There are 11 hidden switches. A switch that is on adds its own fixed numbers to the row, and there is some noise. The rows also spread widely along 16 directions, which tell nothing about the answers.
In the rows, 128 means zero.
Known rows, each followed by its switches (1 for on, 0 for off):
[116 130 146 128 176 158 115 133 121 122 151 110 120 149  73 128 150 145
 125 125 129 121 140 138  97 142 160 104 142 124 126]  0 1 1 0 1 0 1 1 0 0 1
[ 68 157  98  96 181 177  91 111 172 132 172 107 122 106 101  95 143 113
 112 118 177  98 117 155 104 143 136  85 171 160 113]  0 1 1 0 0 0 1 0 0 1 0
[131 104 107 129 167 181 183 146 172 107  91 122 128 156 134 134 147 155
  79 137  85 157 124  89 118 119 146 121 118 157 144]  1 0 0 1 0 0 1 0 0 1 0
[132 137 114 105 141 141 140 142 120  92 125 145 121 130 111  89 173 111
 113 165 107 126 118 105 124 143 112 113 165 170 104]  0 0 1 0 0 0 1 0 0 0 0
[157 131 111 147 187 181 175 137 128 115  94 128 126 153  83 136 138 127
  88 112 116 146 106  96  93 116 222 125  91 115 120]  1 1 0 0 0 0 1 0 0 0 1
[119 150 179 166 165 136  98  89  78 134 175 140 159 133  96 129 133  85
 133 169 128  71 138 127  66 110 127 146 144 161  84]  1 1 1 0 0 0 1 0 1 0 1
[121 118 126 137 102 118 135 138 153 105 111 156  80 121 141 142 130 110
 138 136 120 148 153 112 105 131 107 160  83 151 169]  0 1 1 1 0 0 0 1 0 1 1
[ 72 123 144 116 127 152 143 133 110  92 145 103 118 143 163 128 107 159
 141 157 150 124 120 151 128 120  96 111 112 132 154]  1 1 1 0 0 0 0 1 0 1 0
[111 136 143  94 162 135 122 125 131 130 130 152 131 106  52 125 150 106
 123 112 155  98 153 133  59 152 138 117 139 143 118]  1 1 1 1 1 0 0 1 1 1 1
[122 117 114 143 181 139 115 110 101 136 118 125 154 110  41  97  95 157
  80 115 135  99 132 118 123 172 181 129 127  80 135]  0 1 0 0 1 0 1 0 0 1 0
[112 148 149 160 120 137 141 147 168 105 110 108 126 170 111 165 148 123
 130 108 147 131 118 142  73 115 145 133 113 120  67]  1 0 0 1 1 0 0 0 1 1 0
[149 126  93 142 147 119  96 105 163 120 176 167 113  66 101  92 102 101
 167  87 128  73 181 124  99 137 104 156 157  82 153]  0 1 0 0 1 1 1 1 1 1 0
[ 32 149 149  97 146 152  91 153 134 153 127  62 109 113  62 155 117 128
  94 133 182 148 113 161  85 147 142 109  98 179 123]  0 1 1 0 0 0 1 0 1 0 1
[135 125 119  97 152 123 136 160 140 102 136 110 108 108  78 102 105 136
 106 126  95 113 140 131  99 119 117 145 135  99 103]  0 0 0 0 1 1 1 1 0 0 0
[129 151  72 116  95 152 156 171 215  85 110 148 110 104 108 187 105 138
  97 120 160 166 114  66 103 166  82  72 137 195 154]  1 0 1 0 0 0 0 0 1 1 1
[145 125  88 129  64 129 148 120 105  90 112 102  73  32 108  72 129 157
 170 137 144 140 114 111 137 153 251 143  68 100 174]  0 0 1 0 1 0 0 0 1 1 1
[119 109 152 141 141 140 136 108 114 132  97 111 152 136 105 120 166 178
 118 139 123 126 136 108 106 133 173 112 135 147 143]  1 0 1 0 0 0 0 0 0 1 0
[145 142 129 121 125 124 120 127 111  95 139  96 118 102 107 116 149 147
 159 156 131 131 118 106 117 139 157 114 130 122 129]  0 1 0 0 0 1 0 1 1 1 0
[111 144 156 118 128 115 123 112 137 104 142 164 107 165 133 143 129 131
 163 151 123 103 183 127  40 113  77 108 126 150 151]  1 1 1 0 0 0 0 1 1 0 1
[ 60 153 112 121 169 174 130 138  99  76 129 154  74 155  98 121 141 111
 138 125 182 128 122 148  99 158 147  93  97 103 120]  1 0 0 1 1 0 1 0 1 0 1
[ 80 125 119 117  96 133 137 148 127 128  89 149 136  69  83 114 151  97
 103 139 158 133 122 123 117 170 125 156 112 182 113]  0 0 1 1 1 0 1 0 1 1 0
[101 104 115  98 178 171 135 127 133 157 123 172 133  99  99 158 109 116
 111  87 162 133 154 112 127 161  95 104 126 134 197]  1 0 0 0 0 0 0 0 1 1 0
[ 32 131 162 119 166 132  98 162  93 122  83 163 114 127  39 173 141  98
  95 112 192 146 139 115  86 185  69 113 116 165 126]  0 0 0 1 0 0 1 0 1 1 1
[129 141 126 116 118 127 135 113 128 129 123 116 140 132 111 109 145 157
 128 151 126 124 130 136 118 169 181 120 107 109 126]  0 1 0 1 1 0 0 0 1 1 0
[ 83 123 166 167 137 127  87 102 105 127 148 134 124 119 101 141 133 136
 162 143 155 103 170 122  82 137 111 128 132 155 167]  1 1 1 0 0 0 1 1 1 1 1
[109 129 141 130 131 132 124 115  64 108 130 182 147 114  94 132 137 146
 143 182 138 114 149  98 115 163 101 111 131 132 139]  0 0 0 0 1 1 1 1 0 1 0
[113 113 126 176 162 128  92 134 188 130 116  67 101 174  93  97 155 179
  88  76 114 135 138 146 144 140 182 136 141  91 128]  0 0 1 0 0 0 1 0 0 1 0
[112 138 121 112 179 136  82 130 162 121 145 105  80 126  78 138 126 104
  80 153 121 144 132 108 113 150 121 124 124 160 126]  0 0 0 1 0 0 0 0 1 1 1
[ 95 132 178  78 124 113 137 144 119 168 120 136 160 121 100 139 158 110
 154 107 136 112 161 166  83 144  92 131 140 133 117]  1 1 0 0 0 0 1 0 1 1 0
[ 68  76 152 121 146 144 100 136 180 167  94  28  85  83 112 162 132 158
 116 123 113 174 165 125  89  90 151 154  94 185 184]  1 0 0 0 0 0 0 0 0 1 1
[113 142 121 136 106 108 132  93 169  98 158 144 128  97 162  78 104 144
 159 118 137  63 157 141  73 114 112 135 143 111 141]  0 1 1 0 0 0 0 0 1 1 1
[ 95 122 142  95 135 170 164 113  79 135 150 106 160  47 111  77 129 139
 183  94 166  77 126 160  94 118 188 125 134 113 152]  1 1 1 0 0 0 1 0 1 0 0

New rows. What belongs after each?
[108 135 148 125 144 113  91  87  56  97 163 146 109  91 111 119  89 116
 152 198 133  98 145 101 103 146  94 121 125 134 155]  0 1 0 0 0 0 0 0 0 1 1
[ 88 121 165 137 141 150 139 153 130 107 104 116 121 162 100 144 163 145
 143  99 151 136 134 135  90 127 124 114 126 133 139]  0 1 1 0 0 0 1 1 1 1 0
[110 160 128  91 187 164 118 130 130 119 125 134  80 202  97 124 187 111
  85 154 141 161 103 139 124 164 171  81  94 139 115]  0 1 1 0 0 0 0 0 1 1 1
[107 123 112 104 116 147 163 166 178 109 102  70 105 132 147 138 122 182
 123 111 129 166 123 137 120 131 153 109  90 123 167]  0 1 0 0 0 0 0 0 1 0 1
[136 127 174 185 146 132 100 124 116 141 150 117  82 153 134 130 190  69
 153 104 131 133 120 155 136 100 180 181 101 107  91]  0 0 1 0 0 0 0 0 0 1 1
[ 62 163 151 111 124 152 136 115  53 115 144 170 158 125 118 126 118 136
 130 181 184 104 111 140 123 179 116  98 106 135 120]  0 0 0 1 0 0 1 0 1 1 0
[160 133 165  99 137 134 159 110 142 170 137 146 186  81 118 152 132 125
 145 130 103  92 162 111  30  93 133 136 130 160 124]  0 1 0 0 0 1 0 0 1 0 1
[105 126 144 131 129 126 158 134 157 122 109 163 156 163 179 139 147 158
  98 152 111 125 141 125 109 117  76 125 122 141 116]  0 0 0 0 0 1 0 0 0 1 1
[103  90 140 144 141 150 164 133 153 131  59 103 202 107 125 129 166 189
  74 147 109 132 134  80  92 119 136 137 137 198 129]  0 0 0 1 0 1 0 0 1 0 0
[ 94 140 123 136 175 134 101 107 149 108 128 125 142 127  87 120 122 153
 104 117 163  97 139 111  75 148 125  90 157 126 128]  0 1 0 0 0 0 0 0 1 1 1
[121 148  98 142  89 137 168 106 111 106 126 194 161  92 131 121  73 135
 124 162 145  93 127 110 102 159 135 137  91 118 138]  0 1 0 1 1 0 1 0 0 1 0
[130 144 138 164 105 135 145 149 132 101 139 108 144 141 172 143 168 165
 146 139 142 142  95 127 164 141 138 114 130 117 100]  0 0 0 0 0 1 0 0 0 1 1
[137 137 132 101  85  90 143 130 147 120 120 149  94  92 143 110 108  93
 158 124 114 114 152 140  79 114 120 174  81 105 132]  0 1 0 0 0 0 0 0 1 1 1
[ 95 151 148 116 125 159 163 120 142 161 152 160 170 147 173 140 126 128
 118 120 168  99 112 179 113 109 130 136  91 117 108]  0 1 1 0 0 1 0 1 0 1 0
[119 132 136 167 152 142 139  78 110 142 121 169 178 131 132 102 117 118
 109 129 143  76 136 130  88 120 168 165  97 111 118]  0 1 0 1 0 0 0 0 1 0 0
[188 122 126 172 136 138 125 137 126  89 130  97  86  99  94 126 156 108
 166  99 114 145 108  80 127 119 185 145 121 110 135]  0 1 1 0 0 1 0 0 1 1 0
[100 128 139 101  90 146 154 143 114 139 151 114 105  56 130 161  84 117
 189 125 147 132 144 151  95 124 136 142  79 120 165]  1 1 0 0 1 0 1 0 0 1 1
[123 108 135 160 104 126 126 127 109 110 129 121 128  99 161 119 157 139
 152 181  97 139 146  97 142 131 115 150 134 172 149]  0 0 0 0 0 0 1 0 0 0 1
[ 83 111  88 102 139 167 141 163 208 106  90  98 148 118  97 152 133 209
  88 101 167 152 137 106 118 173 108  62 160 160 170]  0 0 0 0 1 0 0 1 1 1 0
[134 113 145 133 145 129 115 124 132 144 149 134 125 128 117 127 133 122
 118 124 105 119 151 124 135 142 109 143 141 139 147]  0 0 1 1 0 0 0 0 0 0 0
[124 107  97 217 174 157 125  93 113 108 109 203 156 130 119 110 137 144
 122 102 150  97 156  86 121 159 149 132 124  95 167]  0 1 0 0 1 1 1 0 1 0 1
[ 98 134 110 142 200 168  75 103 167 130 150 123 137 147  69 108 177 155
  88 126 154 113 143 109 122 170 143  79 189 168 142]  0 0 1 0 0 0 1 1 1 1 0
[ 64 132 119  92 197 168 142 135 139 107 109 169 113 133  83 143  75 132
  69 103 180 112 134 123  60 119 106 102  99 116 145]  0 0 0 0 0 0 0 1 0 1 1
[123 108 155 112 153 140 118 123  80 134 152  87 105 108 114 126 117 133
 145 154 101 133 142 130 142 129 143 142 113 122 157]  1 0 0 1 0 0 0 0 0 0 0
[ 81 143 147 119 124 119 127 146 118  99 119 146 107 161 123 148 143 127
 149 152 135 136 156 137  79 143  82 120 115 147 131]  1 1 0 1 0 0 1 1 0 0 1
[134 104 140  81  98  93 114 115  47 141 127  97  92  26  97  60 129 110
 157 176 101 128 135 132 154 146 171 182  80 122 167]  1 1 1 0 0 1 0 0 1 1 0
[ 88 153 162  71 195 151  96 123  69 138 185 129  57 155  85 147  56  74
 103 173 134 125 132 167  92 123 131 145  35  98 140]  0 1 0 1 0 0 0 1 1 0 1
[118 160  89 140 137 149 129 137 184  92 158 129 142 138 167 115 149 112
 113 132 156 117 105 131 139 143  99 106 161 151  93]  0 1 0 0 0 0 0 0 1 0 1
[103 128 104 141 157 127  99 124 138 127 131 147 130 154 131 119 103 107
  70 152 132 124 131 124 157 163  74 140 118 136 136]  0 1 0 0 0 0 0 0 1 0 0
[136  88 144 182 192 158 126 146 127 103  99 175  99 195 118 175 158  99
 112 101 108 164 157  71 135 142  70 137 124 137 168]  0 0 0 1 0 0 0 0 1 0 0
[ 97 111 118 127  85 143 164 139 177 127 161 175 127 109 234 145  71 113
 134 154 110 111 162 154 130  95  26 190  77 141 159]  0 0 0 1 1 1 0 1 1 0 0
[106 113 146 114 131 129 153 176 149  96 101  68 138 111 101 143 136 173
 119 123 112 149 123 107 100 134 108 109 151 152 130]  0 1 0 0 0 0 1 0 0 1 1
[151 113 157 127 100  90 142 148 167 127 138 141 111 140 159 162 119 136
 162 111  80 129 180 125 109 119  59 145 137 113 155]  1 0 0 0 0 0 0 0 0 1 1
[ 79 129 128  85 149 127 122 109 132 136 131 176 124 152 106 105 113 146
 104 122 146  94 168 162  99 162  94 100 124 101 151]  1 0 1 0 1 0 0 0 1 1 0
[110  99 140 120 116 136 147 144 146 153 132 107 140  86 163 122 113 115
 105 134 113 126 130 144 137 110 107 179 101 164 143]  0 1 1 0 0 0 0 0 0 0 1
[112 167  88  79 114 151 139 170 148 126 129 160 138 102  76 169 165 142
 149 107 193 161 120 124 136 231 120  43 146 137 141]  1 1 0 0 1 1 1 0 1 1 1
[120 145 119  70 154 163 149 153 154  99 164 106  97 151 149 105 177 171
 149 117 139 142 116 156 148 154 143  66 138 105 152]  0 1 1 0 0 1 0 1 1 1 1
[ 72 117 106  54 148 156 115 122 102 147 144 164 103  57  96  90 137  99
 145 136 162 115 160 156 129 160 121 126 123 135 167]  0 0 0 0 1 0 1 1 0 1 0
[147 126  76 110 113 137 133 155 188 156  94 151  99 114 156 146 186  59
 115 133 116 191 127 115 157 141 112 158  96 187 131]  1 1 0 0 0 1 0 0 0 0 0
[ 70 114  86 157 130 152 119  79 153  85 115 147 148  64 166  80 141 129
 141 158 167  92 140  90  96 129 108 128 150 189 158]  0 1 0 1 0 0 0 0 1 1 0
[126 145  76 170  66 133 160 123  91  55 104 162 151  42 116 112  94 180
 153 163 172 116 114  52 120 178 152 104 124 150 172]  0 0 0 0 0 0 1 0 1 0 1
[112  93 143 146 172 151 123 123 164 154 133  98 145 120 129 134 114 131
  68 130 105 122 135 121 126 112 117 157 125 163 146]  0 1 1 0 0 0 0 0 0 1 1
[120 131 132 136 186 169 120 128 163 140 189 158 168 155 156 134 168 118
 130 112 140 101 149 141 150 154  73 105 190 138 136]  0 1 0 0 0 0 1 1 1 1 1
[ 97 127 133  61 154 175 136 118 129 180 125 171 134 116  86 179 116 127
 144 111 169 133 174 139  66 154 130  89  90 143 194]  0 1 0 0 1 0 0 1 1 0 0
[ 87 128 166 187 145 148 146 110 130 122 123 151 163 182 161 125 142 148
 115 107 169  92 125 159 102 110 147 147  98 104 117]  0 1 1 0 0 0 0 1 1 1 1
